There are 4 hidden switches. A switch that is on adds its own fixed numbers to the row, and there is some noise. The rows also spread widely along 2 directions, which tell nothing about the answers.
Some rows, each with its switches (1 for on, 0 for off) after it:
[-.15, .17, .10, .06, -.01, -.08, -.10, -.04, -.12, -.09, .06, .03, -.20]  1 1 0 1
[-.07, .18, .10, -.02, .01, -.05, -.12, -.18, -.17, .03, .07, .01, -.16]  1 0 0 0
[.17, -.07, -.12, .13, -.09, .01, .16, .09, -.05, -.08, -.14, .09, .05]  0 1 0 0
[.13, -.04, -.04, .17, -.05, -.04, .00, -.03, -.15, .06, -.07, -.07, -.01]  0 0 1 0
[.10, .03, -.03, .09, -.09, -.14, -.04, -.07, -.19, .02, -.07, -.07, -.06]  1 0 1 0
[.17, .04, -.06, .08, -.12, -.17, -.03, -.06, -.14, .03, -.09, .04, -.20]  1 1 1 0
[.11, .07, .04, .11, -.09, -.17, -.08, -.12, -.20, .10, -.03, -.06, -.14]  1 0 1 0
[-.21, .12, .07, .11, -.03, -.02, -.01, .02, -.11, -.14, -.03, -.11, .09]  1 0 0 1
[-.08, .07, -.01, .03, -.07, -.03, .03, -.06, -.17, -.08, -.10, -.02, .05]  1 0 0 0
[-.02, .03, -.02, .06, .01, .07, .00, -.07, -.07, -.05, -.02, .11, -.11]  0 1 0 0
[.02, .11, .07, .20, -.08, -.13, .00, .04, -.09, .01, -.01, -.09, .00]  1 0 0 1
[.03, .05, .04, .22, -.10, -.17, -.03, .07, -.16, .00, -.04, -.14, -.02]  1 0 1 1
[-.02, .04, -.03, .07, -.08, -.09, -.05, -.06, -.20, -.05, -.09, -.07, -.02]  1 0 1 0

New rows, each followed by its switches (1 for on, 0 for off):
[-.03, .22, .13, .00, .02, -.09, -.19, -.23, -.19, .11, .11, .01, -.24]  1 0 0 0
[.05, .07, .02, .06, .01, .03, -.03, -.10, -.09, .02, .02, .12, -.18]  0 1 0 0
[-.09, .08, .04, .14, -.08, -.07, .00, .07, -.11, -.10, -.01, -.11, .07]  1 0 0 1
[-.08, .15, .13, .14, -.04, -.09, -.11, -.05, -.13, .02, .06, -.08, -.07]  1 0 0 1
[-.14, .19, .08, -.03, -.01, -.02, -.13, -.19, -.19, -.01, .03, -.01, -.12]  1 0 0 0
[.28, .03, -.05, .07, -.14, -.18, .08, .00, -.06, .04, -.07, .09, -.14]  1 1 0 0
[-.31, -.01, -.04, .03, .03, .23, .06, -.02, -.13, -.22, -.10, -.04, .21]  0 0 0 0
[.05, .05, .07, .22, -.11, -.19, -.06, .03, -.15, .01, -.04, -.13, -.05]  1 0 1 1
[.05, .02, .07, .26, -.03, -.03, .02, .04, -.06, .06, .03, -.08, .03]  0 0 0 1
[-.26, .12, .10, .00, .09, .13, -.13, -.21, -.16, -.04, .07, .01, -.08]  0 0 0 0
[-.01, -.01, .01, .24, -.04, -.01, -.04, .05, -.10, -.07, .01, -.01, -.07]  0 1 1 1
[-.20, .11, .04, .07, -.04, -.01, .01, .05, -.09, -.23, -.01, .03, -.03]  1 1 0 1
[-.03, .19, .15, .15, -.03, -.15, -.14, -.09, -.12, .07, .10, -.05, -.15]  1 0 0 1
[.03, .10, .03, .05, -.05, -.09, -.02, -.09, -.15, .02, -.04, -.01, -.02]  1 0 0 0
[.17, .16, .13, .20, -.07, -.21, -.10, -.05, -.09, .16, .11, -.08, -.18]  1 0 0 1
[.00, .07, .00, .06, -.08, -.10, -.06, -.09, -.22, -.02, -.06, -.08, -.06]  1 0 1 0
[-.01, .05, -.07, .01, -.08, -.04, .07, .00, -.11, -.17, -.11, .08, -.02]  1 1 0 0
[-.05, .16, .15, .16, -.03, -.13, -.10, -.06, -.12, .03, .07, -.07, -.09]  1 0 0 1
[-.03, .22, .11, -.02, -.02, -.12, -.16, -.22, -.17, .10, .09, .03, -.23]  1 0 0 0
[-.19, .12, .08, .04, .10, .10, -.13, -.20, -.15, .00, .08, .00, -.11]  0 0 0 0
[.04, .15, .08, .14, -.09, -.12, -.02, -.01, -.08, -.01, .05, .02, -.20]  1 1 0 1
[.23, .15, .08, .09, -.08, -.19, -.08, -.15, -.14, .20, .05, .00, -.22]  1 0 0 0
[-.03, -.08, .00, .28, -.06, -.02, .05, .12, -.08, -.08, -.10, -.16, .16]  0 0 1 1
[.32, -.02, -.06, .16, -.07, -.06, .10, .01, -.05, .09, -.06, .10, -.11]  0 1 0 0
[-.06, .07, .05, .16, -.09, -.08, .05, .07, -.09, -.09, -.03, -.09, .09]  1 0 0 1
[-.06, .06, .08, .21, .01, -.03, -.14, -.04, -.12, .00, .05, -.02, -.22]  0 1 1 1
[-.06, -.02, -.07, .16, -.12, -.08, .05, .14, -.11, -.21, -.14, -.05, .04]  1 1 1 1
[-.29, .03, .06, .15, .06, .15, -.01, .03, -.12, -.16, .00, -.09, .14]  0 0 0 1
[.20, .06, -.01, .13, -.13, -.21, -.05, -.07, -.17, .09, -.06, -.07, -.13]  1 0 1 0
[-.55, .10, .07, .02, .04, .09, -.13, -.05, -.21, -.32, -.05, -.17, .10]  1 0 1 1
[.26, .09, .01, .12, -.11, -.19, .03, -.07, -.11, .11, -.02, -.01, -.06]  1 0 0 0
[.08, .09, .09, .23, -.08, -.23, -.10, -.01, -.14, .09, .01, -.12, -.11]  1 0 1 1
[-.05, .07, .02, .04, -.05, -.04, .00, -.07, -.17, -.07, -.08, -.03, .03]  1 0 0 0
[-.06, .05, .00, .04, -.08, -.07, -.04, -.07, -.21, -.07, -.08, -.08, .00]  1 0 1 0
[.10, .09, .10, .24, -.09, -.22, -.11, -.01, -.15, .09, .01, -.12, -.15]  1 0 1 1
[-.17, .00, .06, .22, .02, .02, -.08, .01, -.14, -.05, .02, -.14, .01]  0 0 1 1
[.15, -.07, -.08, .16, -.07, -.03, .07, .02, -.12, -.03, -.10, .04, -.05]  0 1 1 0
[.18, .03, -.02, .12, -.04, -.01, .01, -.05, -.08, .08, .01, .13, -.16]  0 1 0 0
[.04, .04, -.04, .04, -.13, -.13, .01, -.04, -.16, -.08, -.09, .04, -.15]  1 1 1 0
[-.01, .12, .09, .16, -.09, -.13, -.05, .00, -.09, .01, .03, -.07, -.05]  1 0 0 1
[-.01, .09, .01, .02, -.05, -.07, -.01, -.10, -.16, -.03, -.05, -.03, -.01]  1 0 0 0
[-.03, -.01, -.05, .16, -.11, -.13, .06, .13, -.10, -.17, -.13, -.04, .02]  1 1 1 1
[-.12, .07, .05, .06, .04, .10, -.07, -.13, -.14, .00, .03, -.01, -.04]  0 0 0 0
[.35, .04, -.02, .16, -.14, -.23, .06, .00, -.09, .16, -.06, -.01, -.05]  1 0 0 0
[.09, .06, -.06, .02, -.10, -.10, .06, -.03, -.10, -.06, -.09, .09, -.11]  1 1 0 0
[.23, .08, .07, .17, .00, -.09, -.08, -.15, -.11, .24, .06, .01, -.20]  0 0 0 0
[-.07, .08, .07, .16, -.07, -.13, -.12, -.01, -.18, -.03, .02, -.12, -.07]  1 0 1 1
[-.21, .06, .03, .12, -.06, .01, .03, .08, -.09, -.21, -.07, -.10, .16]  1 0 0 1
[.09, .19, .10, .04, -.04, -.12, -.10, -.18, -.16, .12, .06, .00, -.20]  1 0 0 0
[-.04, .03, -.03, .06, -.01, .07, .04, -.05, -.09, -.09, -.05, .10, -.06]  0 1 0 0
